There are 4 nested groupings, the coarsest first. Each group lies inside one group of the grouping before and may be the whole of it. The rows also spread widely along 14 directions, which tell nothing about the answers.
In the rows, 128 means zero.
Some rows, each with its group in each grouping after it:
[107 158 102 120 131 119 141 129  96 102  97 146  85 136 129 153 113  88
 112 134 170  99 143 116 139 103 106  67 145 141 106 138 113 145 130 122
 106 138  98  71 125 163] => K_573 lagum luto gubo
[142 147 117 133 151 151  55 109 152 150 124 127 141 132 152 156 106 127
 163 127 111 162 161 162 136 147 149 121 121 135 176 159 111 110 154 145
 164 133 121 128 129 130] => K_573 lagum ret vabut
[120 151 101 133 134 132 158 128 101 109 125 132 104 105 155 155 120 118
 157 131 167 111  97 126 151 128 162  93 105 113 114 112 134 167 154 104
 124 107 114  84 144 120] => K_307 feb zasa nabom
[125 118 153 141 149 126  86 167 186 157 130 125 187 129  76 150  81 136
 142 140 129 125 143 129 127 144 133 111 111 147 127 141 141  65 143 114
 151 124  94  92 114 122] => K_854 Vez Dud Feroz
[121 135  78 108 129 166  61  86  93 137 121 106 162 104 189 140 115 126
 195 124 112 101 106 149 145 151 124 122 107 103 140 151 139 132 199 150
 169 130 162  89 129 123] => K_573 Zakuf zok kose
[ 66 115 135 149 110  99 167 126 136 136 115 132  85 127  90 145 115  92
 107 146 185  83  91  97 124 130  82 104 110 131  98 142 124 129 159 152
  77 130 117  94 117 177] => K_307 Maza bot Suvi
[133 136 159 143 106 116 113 158 135  89 152 164 166  99 122 113 115 141
  80 144 190 110 153 110 117 125  83 130 188 191  83 114 140 150 116 145
 101 132  80 102  71 110] => K_307 feb zasa Lukam
[196 178 114 128 143 113 137 147 126 166 132 168 143  94 146 159  99 141
 122 149 128 203 170 170 181 115 169  79 161 132 148 111 106 150  88  96
 119 121 127 164 156 114] => K_854 Zabug nekaz pezim
[118 125  74 159 171 140 127 113 109 166 111 113 198 110  62 131 102 185
 153 148 151 104  94 143 207 129 153  84 109  60 105 101 145 178 195 154
 155 130 140  96 133  32] => K_573 sez daku lanu
[170 119 120 120 112 118 105 125 155 243 119 157 195  86  98 143  89 146
 163 165 106 170 121 169 163 123 122 104 138  90 129 150 130 124 157 149
 117 135 175 177 129 155] => K_573 lagum guvi mure
[139 161 119 121 144 132 127 127 141 123 106 146  53 142 170 188 119  86
 164 129 132 137 150 139 119 120 155  85 118 132 162 154  98 126 133  97
 123 114  96 103 154 213] => K_573 lagum ret sezef
[118 117 153 113  97 138 100 122 126 110 141 131 166 120 139 113 104 105
 121 132 151 103 137 117 116 126  61 139 151 156 117 141 129 118 147 152
 128 135 125 119  84 132] => K_854 Zabug nekaz nazus
[127 106 114 143 136 114 115 112  98 143  94 176 146 134 130 148 116 113
 128 115 133 161 134 173 118 129 134  55 135  96 143 117 114 141 117 151
 137 134 116 119 119 117] => K_573 lagum guvi Pila
[114  97 118 165 135 122 145 138 140 146 108 158 108 158 117 166 120 100
 129 129 144 116 132 142 110 112 132  80 121 106 151 132 118 132 140 133
 132 114  88 107 136 179] => K_573 Gurog sifin mar
[152 145 118 102 122 126 105 158 120 161 105 139 208  93 104 141  73 130
 149 156 136 111 132 127 161 125 109  81 139 127  93 136 148 105 145 103
 124 132 138  80 113 134] => K_573 Zakuf fari Foles
[107 151 115 135 101 164 144 169 136 102 168  94 120 140 130 126 114  95
  75 145 167  66 162  86 161  88 102 166 145 176 117 146 147 114 155 116
 138 118  76  86 126 137] => K_854 Vez Dud Kedod
[126  84 181 112 112 172 142 158 158 130 154 128 166 165 119 129 130 124
 100 140 122 107 149 117 117 107  93 148 163  98 132 117 130 108 147 147
 133  86  73 164  93 138] => K_854 Zabug tutil dut
[112 173 106 153 175 112  97 125 126 140 107 141 144 107 128 172 122 164
  95 130 135 156 156 146 143 182 134  58 135 149 160 121  98 113 112 150
 100 135 108 103 153 117] => K_573 sez naso dile
[119 182 115 153 128 115 156 142 143 166 121  98 133 118  77 153  72 104
  98 167 171 111 153 100 198 112  92 112 114 161 146 156 112 110 161 129
  94 149 150 112 151 152] => K_573 Zakuf zok Gubin
[108 138 115 173 166 155 140 131 138 114 134 107 128 151 104 150 128 153
  97 140 160  87 152 114 164 128 123 121 131 114 159 113 113 151 170 158
 132 116  91 109 142 108] => K_573 Zakuf bol zuba
[110 127 132  71 136 139 141 121 164 181 117 132  79 118 125 168 144 141
 164 164 110  78  86 111 127 125  96 103 145  69  86 143 114 127 179 138
  71  91 119 138 141 237] => K_854 Zabug Fales did
[152 179 116  98 146 166  81 139 133 129 129 106 170 106 155 154 107 152
 157 148 118 112 160 123 167 148 135 118 140 142 133 143 127 111 159 108
 144 114 116  98 130 127] => K_573 sez liru Bif
[152 149 153 155 159 138 107 111 133 110 116 138 148 140 155 168 113 127
 135 119 135 156 179 149 129 159 117  94 129 140 209 127  79 121 131 143
 137 125 122 141 128 132] => K_573 sez naso sofo
[138 169 126 119 161 111 108 104 113 144  90 141 146 112 137 171  94 118
 154 129 130 177 139 156 153 162 132  58 109 115 167 126  90 112 132 132
 115 129 160 128 133 117] => K_307 feb zagi Zinel
[109 154 112 195 146 134 154 125 129  98 116 109  79 189 117 164  92  60
 104 118 175 132 184 128 158 100 146 105  87 156 204 149  97 120 140 117
 168 137  93  94 147 117] => K_573 sez liru toda
[ 99 138 153 105 134 157 109 157 166 122 132 102 134 168 104 149  92 105
 130 135 134 122 148 116 131 123 146 134 113 136 115 154 145  80 149 107
 155 110  61  99 100 112] => K_573 sez daku Merug
[132 154 152 102  98 106 120 142 109 135 125 138 188  89 140 136  69  98
 139 134 143 177 128 144 135 150 137  94 112 159 110 143 142  93 108  95
 120 142 133 109 107  99] => K_573 sez liru toda
[136 113 143 135 129 142 139  89 149 158 126 141  97 136 134 151 133 126
 157 142 136 122 124 144 130 117 104 127 137  85 156 140  95 167 178 171
 114 118 133 176 125 182] => K_573 lagum guvi mure
[102 115 179  66 128 148 147 135 149 176 124 106 179 118 110 157 108 147
 166 147  98 142  81 128 130 170 140 106 100  59 105 129 136  85 164 119
  98  89 118 156 118 132] => K_573 sez liru Bif
[154  78 175 171 155 124  68 132 198 145 100 166 185 144  57 142  90 148
 175 146 154  78 155 124  95 124  61 107 149 133 138 144 110 122 177 163
 144 140 113 102  72 183] => K_573 lagum luto gubo
[ 95 129 102 177  90  96 173 121  77 143 113 157 112 166 126 134 104  42
  24 118 164 193 174 163 146  92 111  75 134 144 175 138 103 122  84 160
 120 157 118 148 130 105] => K_573 sez liru toda
[ 98 129 160 135 122 111 142  99 135 136 121 120 127 124 121 149  94 103
 157 129 152 151 103 137 123 154 124 110  85 122 143 146 113 119 153 136
 114 137 136 134 118 127] => K_573 sez liru Bif
[184 130 128 150 151 153  99 135 165 140 136 164 126 137 132 150 127 155
 148 146 136 128 175 153 140 101 143 126 175 121 145 126 113 171 146 138
 153 113  85 142 117 150] => K_573 lagum guvi Pila
[133 123 124 149 114 114 102 133 170 197 139 143 163  89 117 147 100 142
 153 154 132 142 113 146 127 148 126 127 118 140 128 157 140 114 154 139
 116 135 135 131 132 164] => K_573 sez naso dile
[129 127 161 133  97 138 148 140 104  81 128 130 176 107 139 128 105 103
 125 135 184  70 130  91 127 129  56 116 137 153 126 117 124 134 158 130
 108 121 134  91  91 145] => K_307 feb zasa nabom
[141 111 143  95  87 160 131 193 164 159 177 124 212  79 108 111 106 174
 150 173 143  73  92 102 144 114 135 169 154 125  32 128 203 136 173  97
 125  97  79 100  93 122] => K_573 sez daku lanu
[146 129 128 131 148 167 120 188 113 110 125 126 234 125 109 139 114 161
  79 138 133  79 178 102 161 133  91  81 167 130 140  87 131 100 128 120
 135  99  93  84 123  99] => K_854 Zabug nekaz pezim
[108 153 153  83 134 123 111 145 129 132 112 146 145 115 138 161 118 127
 109 135 125 153 133 129 116 163 118  75 146 130 109 125 119  86 111 128
  87 107  98 118 109 141] => K_307 feb zasa Lukam
[160 158 148 166 151 117 109 155 164 130 131 139 159 125 108 155  77 124
 123 137 152 159 183 135 150 132 134 103 126 179 172 130 107 104 110 105
 142 135 110 117 132 115] => K_854 Zabug nekaz pezim
[150 122 139 123 130 141 110 174 123 140 121 153 214 119 142 153 102 129
 126 126 117 156 152 147 126 149 148  80 130 122 149 105 140  86 112 105
 143  99 104 107 116 105] => K_307 feb zagi Zinel
[113 152 172 128 144 108 157 100 134  96 110 140  78 147 115 156 108 104
 127 134 172 139 140 126 126 128 108  92 133 130 128 133  85 150 131 137
  95 133 101 135 105 141] => K_573 sez liru toda
[126 134 174 144 119 150 177 143 128  66 139 108 142 126 137 146 107 115
 146 133 184  64 129  84 129 131  94 131 110 146 144 116 119 146 169 104
 117 110 103  94 113 150] => K_573 sez daku Merug
[131  97  58 147  66 145 102 167 139 211 160 166 155 119 146 117 140 120
  67 159 120 115 149 151 134  77 111 149 190 138 105 157 173 132 138 161
 139 123  94 132 124 176] => K_573 sez daku Merug
[ 72  97  97 125  86 113 107 168 114 146 123 144 161 140  91 112  87  69
  85 131 152 116 118 128 121  93 116  99 127 151  64 151 183  80 116 123
 152 141  80  52  97  99] => K_854 Zabug tutil dut

New rows, each followed by its group in each grouping:
[114 112 139  98 111 152 112 136 120 148 121 122 180 134 117 130 104 110
 127 140 127 117 125 127 148 132 101 117 134  98 109 135 140 103 160 144
 134 110 125 124  90 111] => K_307 Maza bot Suvi
[ 89  97 130 132  90 147 164 125 139 171 156 104 138 127 111 122 115 114
 125 151 148  99  83 120 144 111 111 163 113  92 104 144 156 141 191 158
 116 116 122 147 119 135] => K_573 Zakuf zok Gubin
[101 118 130 125 112 152 168 104  91 137 125 105 152 143 122 129 116 105
 104 136 147 109 118 124 165 116  83 119 128  80 142 123 116 146 176 171
 114 122 145 153 118 111] => K_573 Zakuf zok Gubin
[132 146 141 209 136  98 159 142 132 121 148 131 169  92 122 149  89 131
 110 124 177 161 139 136 151 160 146 102  85 175 193 105 110 130 115 116
 119 144 138 117 165  89] => K_854 Zabug Fales did
[149 107 112 181 170 163 125 119 141 110 137 125 123 133 173 173 138 143
 199 111 128  95 121 146 124 144 170 113  84  95 203 108 111 152 181 115
 182  94 110  99 167 149] => K_854 Vez Dud Feroz
[133 174 146 100 113 129 125 152  89 102 120 125 197 109 142 137  77  94
 102 129 153 157 160 125 159 142 112  89 129 162 133 121 127  92 109 105
 121 129 132 102 102  76] => K_307 feb zagi Zinel
[120 121 162 144 130 121 158 142 149 127 127 128 157 134  62 133  85 126
 129 151 180 103 124 112 151 109 109 115 129 123  99 125 130 149 159 129
 117 128 100 116  96 109] => K_573 Gurog sifin mar
[126 160  97 118  89 112 138 174 121 174 150 141 152  85 145 141  85  98
 121 143 140 189 112 152 158 122 200 112 105 152  95 141 177 105 105  77
 129 121 108 106 142  93] => K_307 feb zasa Lukam
[129 186 128  93 134 157 147 129 130 119 130 102 100 131 146 161 118 121
 124 154 143 103 153 103 173 118 109 122 145 130 131 144 105 135 161 119
 103 112 111 128 134 162] => K_573 sez daku lanu
[ 94 142 149 117 126 132 122 148 166 156 134 118 127 137 102 151 111 126
  87 156 137 115 145 110 131 137  96 128 143 140 121 151 124  89 144 150
  90 122  93 130 121 169] => K_573 Zakuf bol zuba
[ 86 133 125 128 160 110 128  89  96 121  79 140 103 153 130 170 127  95
 102 111 131 136 138 144 122 151  83  39 122 101 172 123  70 104 128 168
 104 134 134 118 136 152] => K_854 Vez Dud Feroz
[118 114  75 147 131 126 104 141 165 190 131 145  94 130 126 157 111 111
 164 141 121 128 109 153 130 106 175 111 105 115 119 157 152 119 150 112
 159 116  99  94 157 166] => K_854 Zabug nekaz pezim
[ 94 125 126 156 109 122  87 109 124  82 115 149  81 154 183 154 122  58
 124 106 161 105 157 129  68 136  80 111 123 191 169 172 107 104 133 148
 139 146  96  70 109 200] => K_573 sez naso sofo
[158 129 110 142 123 115  86 147 127 160 115 141 215  95 105 134  51 109
 180 136 141 143 129 149 156 125 140  90  97 146 126 141 153 100 140  91
 174 146 154  76 120  90] => K_854 Zabug nekaz pezim
[132 161 153 119 125 130 145 127 157 110 162 126  95  78 150 144 119 152
 175 152 173 105  98 110 131 139 147 153 127 152  90 136 133 180 163 109
  93 122 100 118 127 159] => K_573 lagum luto gubo
[128 100 108 127  96 174 139 149  91 126 134 126 186 116 162 133 130 117
 130 129 133  70 122 118 134 119 103 117 130 104 141 119 148 132 170 131
 142 105 120  93 130 153] => K_573 lagum guvi Pila
[114 149 143  65 103 130 117  90  95 120 130 140 102  91 227 155 138 103
 153 118 110 155 103 144  96 168 104 103 132 123 137 139 103 120 125 135
  87 115 146 151 132 183] => K_854 Zabug nekaz pezim
[125 155 159 134 138  85 141 111 103 100  90 158 142 109 101 145  81 104
 130 131 188 148 128 130 139 140  94  56 128 143 117 115  97 141 119 132
  94 148 143 106  94 103] => K_307 feb zasa nabom
[146 139 170 165 110 119 155 146 189 166 156 147  99 141 123 156 115 112
  75 161 151 153 183 129 128 111  94 154 161 163 180 151  94 122 124 153
  86 126 104 194 132 208] => K_573 Zakuf bol zuba
[123 158 135 186 141  91  93 113 167 124 120 143 117 101 118 157  95 128
 142 141 181 113 147 121 117 156  89 110 117 201 159 157  99 129 148 146
 107 163 132  89 126 178] => K_573 sez daku Merug
[129 140 188 106  98 126 140 117 114  74 139 159 114 144 145 117 120  92
  76 132 179 145 166 124 115 105  67 131 196 156 107 121 101 157 111 162
  97 127  92 164  54 115] => K_307 feb zasa nabom
[ 90  81 106  91 134 185  64 140 153 162 138 111 177 139 115 125 136 160
 149 140  97  63  99 121 121 131 114 138 142  78  78 137 171 101 192 157
 162  92  84  91 103 124] => K_854 Zabug nekaz pezim
[ 89 162  77 129 117 102 116 110 119 179 116 137  89 116 129 150 107  89
 108 140 144 170 115 153 155 124 143  94 114 133 118 160 128 119 133 148
 111 143 135 119 142 128] => K_307 feb zasa Lukam
[101 151 122 110 116 128 154 112 117 161  95 105 118 151  99 157  83  64
 121 148 146 119 137 117 170 103  82  92 110 111 145 166 101 103 166 140
 107 138 154 130 130 167] => K_573 Gurog sifin mar
[144 141 114 116 130 131 115 135 122 114 117 169  79 140 184 166 125  98
 144 125 132 140 151 154 105 112 154  89 150 131 130 138 121 140 113 104
 137 113  76  97 128 180] => K_573 Zakuf fari Foles
[132 100 139 181 147 168 125 140 184 142 163 116 149 138 129 152 136 170
 153 139 135  96 130 127 127 142 148 160 114 110 174 123 131 145 188 146
 154  96  86 136 137 141] => K_573 sez daku lanu
[132 135 185 129  93 155 164 128  99  56 147  97 170 125 176 133  83  73
 164 113 170 118 131 110 126 140 121 144  79 154 167 130 127 121 155  88
 152 121 127 108 105 101] => K_573 sez liru toda
[132 148 126  94 106 144  88 131  93  88 131 134 174 101 166 121  98 108
 150 126 155 119 127 128 135 132 118 118 140 152  92 132 151 130 144 116
 149 127 117  78  82  86] => K_307 feb zasa Lukam
[152 137 154 148 189 114  81 149 194 156 129 174 149 104  90 161 134 220
 122 157 135 145 151 144 130 171 146  93 183 126 105 100 111 145 121 154
  97 106  72 135 110 125] => K_307 Maza bot Suvi
[154  98 128 112  95 148 120 175 164 170 158 157 168 107 138 134 113 142
 164 155 123 116 110 140 118 104 160 144 148 113  77 138 180 134 150  98
 147  98  76 116 106 154] => K_573 sez daku lanu
[101 121 172  92 104 109 106 102 112  89  98 151 118 149 134 136  85  58
 151 118 162 130 127 134  88 122  80  95 132 144 100 159 116 115 133 135
 125 147 109 101  62 146] => K_573 Gurog sifin mar
[148 132  83 156 170 148  98 123 158 172 106 131 124 145 116 173 106 137
 190 141 120 120 137 155 160 116 172  96 103  91 159 145 124 137 179 118
 178 115 115 100 150 143] => K_573 sez daku Merug
[143 151  99 178 148 115  89 123 134 155 131 142 171  75 152 158 112 168
 143 137 140 135 135 149 142 174 131  99 121 156 170 127 119 135 148 148
 118 141 146 103 158 141] => K_573 Zakuf zok Gubin
[105 139 120 115 137 149 126 152 147 142 134 126 119 143 123 151 126 126
 108 144 134 120 136 123 140 123 142 117 138 116 113 129 137 114 145 132
 122  97  78 113 121 129] => K_307 feb zagi Zinel
[162 152  93 146 140 156 139 104 106 138 137 112 131 104 183 159 113 122
 186 129 129 132 124 147 176 130 156 116  92 103 192 124 108 160 171 110
 157 113 165 134 175 128] => K_854 Zabug nekaz pezim
[107 133 140 134 133 109 130 136 148 156 134 146 124 105 139 161 125 137
 112 134 129 153 121 137 111 162 128  92 125 137 143 125 114 106 113 135
  87 117 110 135 149 162] => K_854 Zabug nekaz pezim
[160 154 181 145 149  94 153 132 121  99 111 165 167 104 117 156  89 142
 132 130 170 170 150 143 133 154 124  63 138 144 145  96  93 149 100 111
  98 134 118 133 107 103] => K_573 sez daku Merug
[110 108  96 182 127 150 136 135 159 148 151 102 123 143  86 128 110 117
 131 149 168  56 123 108 166  87 110 158 110 127 132 146 143 145 201 145
 162 128 112  94 136 137] => K_854 Vez Dud Feroz
[186 134 126 115 109 153 111 143 124 134 114 138 174 108 150 148  84  99
 195 144 138  95 145 126 147 103 108 109 128 129 141 148 130 130 170  92
 153 122 148  94 118 182] => K_573 lagum ret sezef
[114 116 134 105 148 147 106 162 143 111 126 137 148 127 129 151 123 143
 150 132 129  88 117 116 111 137 139  95 134 117  90 116 149 108 141 105
 138  95  64  66 118 136] => K_854 Zabug tutil dut
[122 138 178 150 117 132 186 139 123  73 112 132 100 186 114 150  99  49
  77 129 189 108 186  97 132  89  62 106 137 152 176 126  82 121 130 132
 111 119 101 128  96 158] => K_307 feb zagi Zinel
[196 139 106 179 146 150 126  99 143 134 131 137 122 106 166 162 116 139
 217 144 154  92 138 141 159 115 130 131 117 118 188 137 100 196 198 122
 160 121 157 125 152 180] => K_573 sez naso sofo
[142 151 180 159 145 155 147 153 186 118 142 110 117 178  91 157  91 105
 106 141 157 141 200 116 155 105 132 145 125 155 187 143  97 110 141 121
 143 117  76 153 121 130] => K_573 lagum guvi mure
[148 138 148 189 134 127 144 127 147  92 164 129 124 109 157 144 105 126
 155 122 175 135 137 132 130 140 151 142  98 169 181 116 114 163 139 111
 147 127 113 122 142 112] => K_854 Zabug nekaz nazus
[ 93 121 144 101  68 147 179 143  58  64 134 127 139 134 188 129 118  54
 100 109 164 104 119 111 107 120  98 109 121 140 118 127 144 121 123 107
 120 114  95  88 104 130] => K_573 sez naso sofo
[114  98 168 194 134  86 161 108 126 107 119 173 116 129 151 166 112 101
 149  97 164 184 110 169  74 169 157  75  79 131 189 113 100 140 105 130
 121 131 107 129 133 130] => K_573 sez naso sofo
[112 100 171 131  84 131 154 131 138 142 146 132 170 130 102 114 105 112
  98 147 161 116 123 119 126 113  70 147 147 126 112 135 135 133 154 161
 106 129 118 159  81 130] => K_573 sez daku Merug
[156 128 107  82 145 138  80 122 158 179 114 149 128 100 141 160 111 144
 224 153 101 115  96 149 135 124 149  99 131  85  88 149 140 130 171 106
 143 107 128 105 130 178] => K_854 Zabug tutil dut
[112 143 101  79 106 162 118 146 107 141 141 119 142 126 150 130 118 117
 111 144 124 116 127 131 154 108 137 128 154 110  80 140 161 125 146 124
 134 110  90 107 115 115] => K_573 Zakuf fari Foles
[133 143 165 137 130 107 187 116 116  96 133 146 124 110 103 132 103 138
 133 144 194 131 111 125 153 117 124 104 140 119  93 102 116 199 139 126
  96 131 108 135  99  90] => K_573 sez daku lanu
[105 154 116 112 104 142 161 148  97 133 129 106 148 121 156 156  99  87
 117 128 134 141 125 126 153 137 146 100  92 129 148 137 137  95 133  95
 123 116 120 106 148 124] => K_573 sez daku Merug
[155 102 127 100 137 138  73 141 151 185 103 172 187 108 128 155 124 156
 166 148  98 121 122 150 113 143 108  80 162  85 111 128 132 107 154 144
 124  99 124 122 103 177] => K_307 feb zasa Lukam
[118 187 103 102 112  84 116 104 113 186 113 136 136  70 120 142  84 120
 128 160 146 175 113 148 174 143 120  86 130 148  91 160 122 126 128 133
  80 163 169 130 133 127] => K_573 sez liru Bif
[ 92 117 142 146 143 160 128 147 161 108 146 113 111 165 135 158 129 126
 129 122 138 113 134 123 110 139 161 135 105 124 149 133 136 113 154 125
 152  98  50 103 125 126] => K_573 sez daku lanu
[145 107 168 158 123 118 124 136 137  92 124 172 123 133 163 156 118 101
 146 116 157 136 146 140  86 145 122 101 131 148 160 120 109 132 118 121
 132 114  95 112 101 162] => K_307 Maza bot Suvi
[120 117 103 147 107 144 124 125 101 134 133 134 166 112 167 140 128 121
 122 126 137 111 126 138 128 139 110 112 126 125 157 128 132 133 153 146
 134 123 130 111 133 141] => K_573 sez daku Merug
[106 189  50  91  83 170  97 154  58 128 146  80 176  90 202 129  95  77
 108 130 127 127 139 123 196 138 153 132 101 166 127 157 172  83 144  94
 160 126 144  62 149  77] => K_307 Maza bot Suvi
[ 94 154 115  90 133 153 145 118 136 155 135  92  98 116 129 153 114 125
 169 148 133 114  86 120 162 130 162 130  95  90  99 150 140 138 184 117
 116 111 115 120 146 137] => K_573 lagum luto gubo
[ 88 147  89 125 126 131 106 117 145 147 150 104  86 106 148 148 110 110
 169 134 139 116  87 134 140 135 170 140  83 137 104 163 153 120 170 114
 147 129 111  81 152 133] => K_854 Vez Dud Kedod
[140  71 143 194 130 136 116 129 150 127  96 147 152 182  96 152  81  66
 171 114 155 106 154 140 106  98 107  98  89 118 198 148 113 111 168 130
 188 133 118  91 108 163] => K_573 lagum ret sezef
[ 75 165 143 127 144 144 120 150 185 105 162 107  38 148 146 164 141 124
 100 138 151 123 140 105 117 151 168 159 125 169 114 150 130 109 135 124
 108  98  32 106 131 150] => K_307 Maza bot Suvi
[ 67 160 119 109  97  97 134 128 131 133 123 130  68 130 112 138 100  73
  94 147 172 124 121 113 127 113 108 112 131 173  70 174 137 111 126 128
  90 150  91  87 111 159] => K_573 sez liru Bif
[119 156 143 173 173  98 175 142 161 149 105 134  94 162  61 176  88 107
  95 141 160 162 163 132 168 114 143  65 107 126 171 121  83 113 113 116
 108 128 103 134 158 125] => K_854 Zabug Fales did
